The rows are grouped in 2 different ways at once. Each group adds its own fixed numbers to the row, and there is some noise. The rows also spread widely along 4 directions, which tell nothing about the answers.
Some rows, each with its group in each grouping after it:
[6 2 -4 11 17 -26 -4 -7 14 -23 -22 -22 10 -4 -10 8 9 -2 13 -4 -12 -2 -5 -12 -6 -2 -4 3 -13 -1]
fik Q_829
[23 -20 -16 -7 12 20 17 -5 -15 22 6 7 2 -17 -3 -13 -1 4 23 24 4 -11 -4 6 14 -7 4 -4 2 -23]
tam Q_857
[-9 12 10 -30 1 -5 16 11 18 -16 -4 7 -4 10 6 -10 12 8 -6 -5 -4 4 25 23 1 -2 -38 -15 -18 27]
tam Q_563
[-8 16 29 -19 -10 -7 -3 6 21 -17 -11 3 3 21 19 0 14 5 -17 -26 -4 8 -5 14 -15 -3 -10 1 -8 28]
Sefe Q_991
[-11 10 26 -34 -25 2 4 33 15 -12 7 6 8 25 16 -6 7 -7 -17 -10 -5 18 0 25 -19 -13 -25 -7 -15 32]
Sefe Q_183
[32 13 -3 29 4 -9 -23 4 5 2 -3 9 3 -19 5 -13 11 5 0 3 -12 12 -24 -1 -6 -6 44 2 -7 -7]
fik Q_857
[-12 -13 -3 -29 0 9 30 9 5 -6 -4 -2 2 7 -5 -6 6 6 -4 -2 4 -1 6 21 5 1 -45 -18 -8 11]
tam Q_306
[-1 6 -2 -11 2 -20 9 2 0 -21 -4 -10 6 9 -2 -4 13 -7 3 -5 -13 6 9 4 0 -7 -25 -12 -31 12]
fik Q_563
[23 12 -17 17 10 -13 -4 4 2 -7 -3 -5 7 -9 -5 -7 12 7 14 9 -1 -4 -14 -17 -2 -5 23 0 -9 -14]
fik Q_183
[26 -32 -5 -21 6 5 9 -8 -39 14 0 5 15 2 12 -13 2 1 13 20 -7 -22 -15 4 -2 -10 -11 -19 -11 -22]
fik Q_991
[-1 16 -11 2 -1 -22 -1 8 13 -28 -13 -16 7 9 -23 2 11 -2 0 -9 -16 16 4 -5 -2 -7 -10 -5 -33 -2]
fik Q_306
[3 4 29 -20 -2 -14 -1 5 14 -5 -12 0 1 11 17 7 8 0 -13 -12 -11 5 -9 10 -21 0 -15 -14 -1 21]
fik Q_829
[23 20 15 -10 -5 -5 -13 12 11 3 -7 0 1 1 16 -8 18 -1 -9 -4 -18 11 -17 7 -10 -13 4 -14 -10 9]
fik Q_829
[23 -4 6 1 4 -4 -6 0 5 1 -5 6 5 -4 7 -5 5 -2 1 -3 -12 1 -18 4 -4 -8 14 -3 -7 1]
fik Q_857
[-7 -13 10 7 21 -22 7 -21 22 -23 -48 -14 -1 12 -1 11 7 17 6 -25 2 -28 -18 -18 -4 18 -4 11 9 -1]
fik Q_991
[23 -9 8 -9 0 9 -7 10 -9 21 4 7 -3 2 13 -12 4 11 -9 4 2 0 -22 15 -3 -15 16 0 -2 3]
fik Q_306
[15 -8 -30 -20 -1 22 27 22 -20 20 17 -6 14 -10 -4 -18 4 1 20 29 2 -6 7 14 9 -16 -12 -14 -21 -16]
tam Q_306

New rows. What belongs after each?
[4 13 0 21 8 -12 -11 -7 20 -5 -18 -8 2 1 6 2 9 20 12 -12 10 -19 -18 -10 2 4 40 23 2 -10]
Sefe Q_991
[21 -1 -21 16 13 -13 -5 4 -3 -11 0 -7 9 -8 -4 -7 7 0 24 9 -2 -1 -15 -11 -3 -11 16 2 -19 -15]
fik Q_183
[26 -18 4 -2 10 0 -4 -4 -8 3 -10 -11 13 -13 7 -4 6 10 16 14 -4 -17 -18 -6 -3 -2 7 -2 0 -7]
fik Q_829
[3 -43 6 -10 15 -4 10 -19 -7 -8 -19 -4 15 1 -2 -4 -4 4 10 -1 4 -22 -14 4 -2 0 -15 8 14 -6]
fik Q_857
[24 19 1 7 -8 -10 -12 9 5 -5 0 0 3 -6 3 -6 6 -8 -6 -7 -15 23 -14 9 -9 -7 16 -6 -11 5]
fik Q_857
[27 22 -17 29 3 -26 -15 0 9 -10 -9 -6 0 -13 -4 -3 14 -2 7 -7 -15 8 -16 -11 -5 -8 36 0 -20 -10]
fik Q_857
[2 -8 -2 7 18 -24 4 2 8 -19 -27 -9 3 2 -9 5 5 1 15 -7 0 -10 -9 -12 -6 5 -5 6 -3 1]
fik Q_183
[19 -2 -1 -7 1 -14 -3 1 6 -7 -9 -12 11 0 1 -4 8 -3 1 4 -7 4 -10 5 -10 -6 -17 -14 -17 -1]
fik Q_829
[-3 14 -19 -21 -3 -9 20 19 8 -16 7 -1 6 -4 -3 -5 16 -4 12 11 -5 11 11 9 -6 1 -29 -13 -21 6]
tam Q_183
[23 -4 -8 -20 4 17 17 -4 -12 28 15 11 3 -12 17 -16 6 19 7 18 7 -23 -9 3 8 -1 11 -10 6 -22]
tam Q_991
[-6 -24 30 7 16 -14 -3 -21 23 -11 -34 2 -3 12 16 7 6 13 -8 -22 3 -14 -23 -2 -11 6 10 12 21 15]
fik Q_857
[19 -40 -15 -22 16 23 33 -11 -27 25 3 2 10 -9 2 -13 1 17 22 29 12 -41 -10 3 13 0 -2 -2 6 -34]
tam Q_991
[25 -4 -11 26 30 -15 -11 -3 8 -1 -17 -6 -8 -17 4 -7 9 19 18 1 4 -17 -29 -28 -3 -5 42 21 9 -11]
fik Q_183
[1 -27 15 -9 11 -11 16 4 5 -13 -18 -6 7 19 3 -7 0 7 4 -4 -4 -17 -15 -6 -9 -9 -18 1 5 11]
fik Q_183
[-7 9 23 -27 -9 8 10 12 25 -2 0 13 -6 3 20 -6 13 4 -20 -16 -3 19 2 25 -9 3 -16 -12 8 31]
tam Q_857
[26 29 -20 24 3 -22 -18 15 13 -15 5 -7 -1 -6 -3 -9 17 4 12 6 -9 10 -15 -19 -5 -10 24 3 -28 -7]
fik Q_183
[11 5 12 -11 -7 1 -13 16 6 13 3 4 -3 10 12 -9 8 5 -18 -3 -8 8 -17 3 -14 -11 8 -5 -10 12]
fik Q_306
[3 2 19 -32 -18 -5 2 9 -8 -5 -3 7 7 19 18 -5 8 -4 -18 -13 -11 8 -4 15 -16 -5 -23 -27 -15 18]
fik Q_991
[15 -5 8 10 17 -11 -6 -15 6 0 -24 1 -2 -4 12 3 10 23 -1 -4 7 -21 -26 -15 -8 1 24 12 10 -11]
fik Q_991
[5 -19 27 -15 2 4 -1 3 12 2 -5 10 -1 12 26 -6 4 15 -5 -7 4 -11 -28 3 -14 -7 1 2 21 24]
fik Q_183
[26 7 0 -18 -11 2 -4 15 -22 7 13 0 18 -6 3 -9 8 -8 2 14 -16 16 -5 17 -14 -18 -12 -19 -27 -7]
fik Q_829
[8 -29 -4 -25 3 10 18 0 -20 -1 1 -4 16 12 -6 -8 -4 -1 -5 16 -4 -8 -1 8 1 -13 -29 -14 -21 -6]
fik Q_306
[23 22 -2 8 -10 -15 -8 8 4 -7 -1 -2 1 -3 8 -3 16 1 -4 -2 -16 12 -14 0 -8 -6 17 -10 -26 -3]
fik Q_991
[17 -3 -30 0 17 4 15 11 2 8 10 1 10 -19 -4 -13 8 10 27 29 5 -9 -6 -7 5 -3 5 1 -8 -20]
tam Q_183
[1 9 12 -2 -1 -21 0 11 11 -20 -9 -3 4 12 6 2 12 0 -8 -14 -12 12 -6 -1 -10 -9 -12 -9 -13 15]
fik Q_183
[-4 -23 -9 -18 -7 3 16 10 -13 -5 0 -15 19 10 -16 -10 2 -11 8 6 0 -10 3 13 9 -9 -27 1 -32 -6]
Sefe Q_306
[-6 5 -15 -19 2 1 23 18 8 -7 6 0 8 -2 -4 -5 10 6 9 8 0 6 9 9 -1 0 -31 -9 -14 10]
tam Q_183
[1 -19 12 -38 1 33 11 13 0 22 14 11 -2 -1 7 -14 5 10 -4 11 6 -5 -5 28 4 -10 -18 -10 7 5]
tam Q_306
[-3 -1 13 -24 -12 -11 2 12 9 -17 1 -10 14 8 3 -1 8 -11 1 -3 -12 4 5 21 -10 -5 -33 -5 -30 20]
Sefe Q_829
[-5 -12 21 -21 -4 1 0 -4 6 -6 -10 -4 4 17 15 0 6 8 -7 -15 1 -19 -15 12 -2 -1 -12 10 1 7]
Sefe Q_991
[13 0 -8 24 12 -10 -8 -9 14 -8 -13 -8 8 -6 1 0 12 14 15 1 6 -23 -19 -13 3 -2 36 23 -8 -27]
Sefe Q_991
[-5 -39 15 -8 17 1 6 -11 8 -3 -23 -9 3 11 3 -4 -7 12 2 -9 12 -22 -23 -2 6 -3 -8 11 10 1]
fik Q_306
[23 37 -15 7 2 0 -7 6 20 11 2 7 -7 -16 4 -7 18 11 5 5 -5 10 -4 -4 -1 -1 29 -2 -3 -16]
tam Q_991
[19 -23 -14 -15 14 16 18 -5 -7 17 2 -5 12 -20 -4 -8 7 9 30 26 8 -24 -3 6 12 -6 -5 0 1 -23]
tam Q_829
